The rows of a group lie close to one hidden flat surface of 11 dimensions, which passes through zero. Surfaces can cross.
In the rows, 128 means zero.
Known rows, each followed by its group:
[147 155 148 163  88 146 135 130  90  89 149 120 224 140 133 135  91 152
 170 122] | X
[145 163 171  89 137 162 154  79 155 163 102  92  85  98 172 126 159 110
 166 158] | A
[161 107 108 162  87 109 174 116 145 186 116 120 154 123 112 117 130 152
  97 110] | K
[142 170 126 133 217 168 141 167 126  94 149 138 146 157 140 125 113 133
 140 170] | L
[140  81 101 148 151 154 140 123  96 140  95 165 116 155 108 107 132 127
 107 143] | A
[151 187 105 118 158 110 186 143 132 152 160 175 118 120 107 172  93 102
 119 121] | A
[170 134  91 160 192 150 155 141  87 156 156 100 148  87 123 109 145 108
 114 111] | L
[106 162 149  89 111 124 118  83 121 186 173 141 157 108 120 107 130 102
 130  73] | K
[143 153  89  98 159 127 130 134 112 119 139 107  88 102 103 140 156  97
 125 119] | L
[116 192  78  83 116 116 103 182 160  75 157 114 141 154  77 145 151 148
  99 139] | X
[ 66 139 117 145 174 109  47 138  79 150 162 139 116  91  62 178 101 160
 160 168] | A
[117 174 152 208 160  86 129 166 129 129 188 141 168  49 130 169 102 113
 166 146] | K
[ 93 148 159 137 112 123 121 138 165 164 138 156 134 125 153 153  90 157
 102 137] | A
[ 97 132 148  92  76 100 126 123 155 170 137  97  95  68 166 131 125 143
  81  65] | A
[175 138 106 183 166 172 143 172 138 110 147 143 193 148 128 162 138 104
 106 202] | A
[151 153 145  69  94 148 159  82 138 163 136 121 139 154 148 123 124 106
 116  90] | L
[178 184 118  95 163 151 202  98 131 163 122 167 130 165  90 140 123  91
 163 159] | A
[164 100  89 140 125 159 118 162 125  85 138 113 188 168 116 129 154 110
  90 147] | A
[141 113 158 152 149 174 112 105  73 122 158 160 187 149 158 142  96  89
 148 131] | K
[136 126  77 128 151 152  93 159  69  64 130 118 149 140  71 137 141 139
 138 154] | X
[131 100 158 165 193 187 125 123  93 128 107 141 156 158 144 100 102 157
 170 176] | L
[137 120 151  86 151 187 140 108 111 158 108 133 129 128 143 154 119 116
 133 167] | K
[169 106 131 180 158 126 198 131  90 118 106 169 144 134 118 135  93 113
 171 143] | K
[107 161 149  97 136 101 147 127 161 133 101 134  76 113 118 126 121 150
 164 145] | A
[ 87 145 165  94 123  97 161 105 146 187 113 159 108  83 105  90 120 138
 155 100] | K
[120 103  95 114 152 151 118 128 120 147 108 121  83 113 134 101 162 128
  74 106] | L
[177 136  89 158 167  87 182 142 107 154 157 135 142  92  75 149 134  88
 140 120] | X
[165 140 160  72 133  96 165 100 144 133 140  83 145 139 107 134 134  95
 207 130] | X
[126 182 137 143 160 141 153 165 161 124 161 176 105 118 186 193  87 102
  87 148] | A
[116  79 122 173 152 135 116 127  92 120 103 145 103 117 134 106 129 136
 130 134] | L
[108 136 158 118 141 162 132  92  92 141  89 130  64  86 166 132 117 139
 155 133] | X
[121 179 106 103 117 137 129 143 118 126 134  94 105  58 129 153 149 146
 108 117] | X
[141 144 116 201  98  60 157 137 136 132 168 159 181 131  96 120 104 125
 137  86] | L
[137 120 127 114 132 103 164 141 104 139 128  94 106  45 125 163 120 122
 140 107] | A
[196 146  57 173 108 137 107 116 128 113 136  75 110 204 133 168 142 132
  99 152] | K
[117 150  99 135 165 127 140 129 113 148 148 213 121 160  84 125 112 105
 109 121] | K
[ 89 121 143 159  97 147 108 132 148 167 114 154 140 118 148 120 115 181
  82 135] | X
[121 106 126 126 179 145 130 115  95 110  92 131  75 129 131  84 137 135
 161 123] | L
[138  99  89  71 142 114 157 177 139  68  76  96  95 128  80 108 164 148
 126 138] | L
[151 179 124  96  79 103 187 147 196 139 159 141 164 157 148 130 122 118
  69  79] | X
[156 121  77  83 149 144 133 137 115 113 139 115 100 130 123 138 161  80
  83 107] | X
[143  81 145 108 128 116 193 158 192 129  81 158 122 172 136 114 116 132
 108 144] | X
[100 186 127 140 112  99 118 176 205  94 166 142 131 150 163 119 125 142
  83 109] | L
[135 103 128 138 167 153 164 148 107 133 109 152  99  82 158 150 126 102
 106 139] | K
[132 117 146 176 133  82 188 150 127 115 126 143 119  58 146 112 115 115
 151  92] | K
[106 118 131 161 111 159 103 149 107 107 111 132 156 122 136 130 116 173
 119 148] | X
[125 164 108 147 129  70 125 131 135 110 139  79  57  68 140 130 158 123
 151  96] | K
[123 120 135 100 131 158 131  92 120 221 107 125 121 103  97 139 132 147
 125 158] | L

New rows, each followed by its group:
[143 168 107 118 192 151 131 138 120 160 159  92 167 122  84  98 150 150
 147 142] | L
[121 128  96 105 106  98 115 113 106  92 119 159  44 124 121 184 136  70
 115 114] | L
[126 142  91 150 164 152  91  89  94 162 133 154  67 147 124 146 134 108
 113 142] | K
[109 129 148 150 139 120 125 156 161 128 105 125 128 104 118 136 130 169
 155 187] | A
[146  72 105 144 117 113 154 105 138 211 116 162 162 162  69  92 135 129
  95 117] | X
[157 173 145  93 124 101 172  89 107 117 133 136 124 145  94 141 105  98
 217 120] | L
[158 110  95 117 104 153 129 130 136 182 141  86 178 107 109 132 169 121
  62 124] | A
[178 109 144 109 129 171 200 112  99 139 100 135 159 137 142 142 100 114
 145 140] | X
[115  78 136 173 128 116 114 138  96  62  99 139  61 102 188 126 126 107
 133 107] | L
[158 132 152 132 122 170 133 119 162  99 103 106 177 183 141 101 158 128
 166 184] | A
[158 148 112 115  94 128 168  86 147 182 118 146 125 190 115 112 118 137
 108 107] | K
[133 112 139 152 154 152 122 106  92 153 117 105  77  60 173 153 135 106
 134 134] | K
[150 122 126 147 153 113 217 132 114 142 111 196  97  99 140 122 103  92
 122  91] | K
[144 125  83  83 136 129 119 107  72 148 149 104 114 110  85 142 148  95
 112  89] | A
[168  70  80 186 142 167 120 138  87 114 111 151 158 191 105 137 121 132
  94 163] | K
[148 107 120 134  95  95 125 160 181 122 165 115 225 188  93 116 135 129
 106 128] | X
[148 165  84 208 164 122  79 107  87  88 159 139  98 190 123 157 116 113
 163 155] | K
[148 128 184 138 115 152 141  91 117 123 128  87 112  85 233 128 133  91
 151 101] | A
[102 112 157  43 110 156  78 118 124 112 104  81 135 147 114 138 127 168
 162 161] | A
[131 144 109 120  61  63 128 129 151 145 155  98 142  85  85 154 147 117
 118  97] | L
[129 172 103 148 101 122 107  58 144 203 141 136  72 163 150 123 132 126
  90  89] | K
[153 123 117 124 170 147 166 108  75 150 117 168 122 140  88 149 100 108
 159 148] | A
[129 142 111  78 169 170  79  75  64 121 139 114 102 162 109 113 145  99
 166 122] | L
[120 139 159 117 117 125 106 119  79 141 181 127 185 123 124 194  55 132
 160 123] | A
[136 183 124  95 105 143  93  93 144 172 179  98 172 139 122 138 151 110
 115 120] | A
[126  95 112  99 101 109 120 154 115 107 124 100 161 136  86 128 126 154
 127 117] | A
[123 154 148  97 134 158 135  53  95 180 120 155  86 142 148 121 111 105
 147 105] | X
[ 79 129 162 127 157 133 134 148 153 120 105 207 121 156 116 116  95 153
 142 164] | K
[123 187 159 162 130 142 129 118 205 158 124 136 118 135 165 117 159 128
 129 177] | A
[145 112 130 130 156 162 161  93 149 199  58 115  88  95 101  95 185 143
 149 191] | A
[ 69 112 173 162 118 112 107 148 141  91 141 209 173 169 144  80  93 139
 128 105] | K
[120  97 162  74 174 188 145 102  66 126 110 169 117 114 153 121 113  77
 149 124] | K
[134 118 112 108 136 138 107 108 104  85 118 108  99 149 131  97 158 106
 147 110] | A
[130 117 136 144 116 130 103 155 130 117 150  82 175  97 137 155 131 138
 126 148] | A
[124 195 143 188 144  69 167 172 182 103 149 163 119 106 134 141 103 138
 160 148] | A
[153 125  91 228 159 124 117 152 134  76 133 144 142 151 127  88 174 101
 131 151] | A
[ 89 120 103 194 151 156  24 112 108 159 160 137 121 125 134 123 160 124
  88 150] | A
[129 136 156 187 173 176 137  95 106 201 139 162 152 133 165  98  98 139
 124 132] | L
[116 122 129 137 112 115 121 138 160 128 111 106  90 104 160 128 142 150
 106 125] | K
[ 89 159 124 158 116  70  82 127 128  75 171 139 116 139 131  87 133 116
 145  67] | K
[182  99 146 170  72 120 152  96 124 134 109  67 180 154 138 121 112 157
 167 131] | K
[126  65  94  96 112 111 142 143 100 147  97 119 145 125  44 113 130 167
 116 119] | A
[111 155 139 118  99 102 133 122 186 118 101 115  58 141 166 118 132 157
 122 117] | K
[119  92 169 149  79  76 145 161 160  57  94 112 179 153 112  93 109 184
 188 137] | L
[118 115 117 154  84 124 110 167 164 137 145 146 159 123 141 177 124 125
  54 146] | L
[164 114 128  72 133 157 162 115  92  94 122 125 143 144 135 125 129  87
 141 106] | K
[118  76  80 111 148 142 109 133 101 134  93 120  85 119  95 100 170 134
  89 121] | L
[129 141 141  97 136 122 147 110 128 141 112 121 125 136  97 108 128 148
 172 133] | L
[136 133 117 136 159 147 114 105  71 189 166 117 125  61 129 185 113  99
 127 125] | A
[106  62 165 153 127  96 136 130 162 124  87 132  76 121 180  87 133 134
 127 113] | X
[113 119 115 134 176 107 133 150 115  84  79 124  31  98 110 131 137 144
 174 163] | K
[ 82 136 106 115  94  92 100 146 151 137 156 169 126 162 106 125 106 152
  59  81] | A
[ 95 114 174  82 128 122 133 118 123 157  92 121 104  99 113 149  90 175
 176 155] | A
[174 148 105 166 133 134 167 118  96 189 171 127 159  68 136 160 124  89
  99 103] | X
[ 95 138 164 121  99 149  87  53 125 166 134 166  97 167 183 113 109 114
 115  92] | L
[154 157 159  72  95 162 183 105 127 121 107 122 137 145 166 131 106 126
 140 108] | X
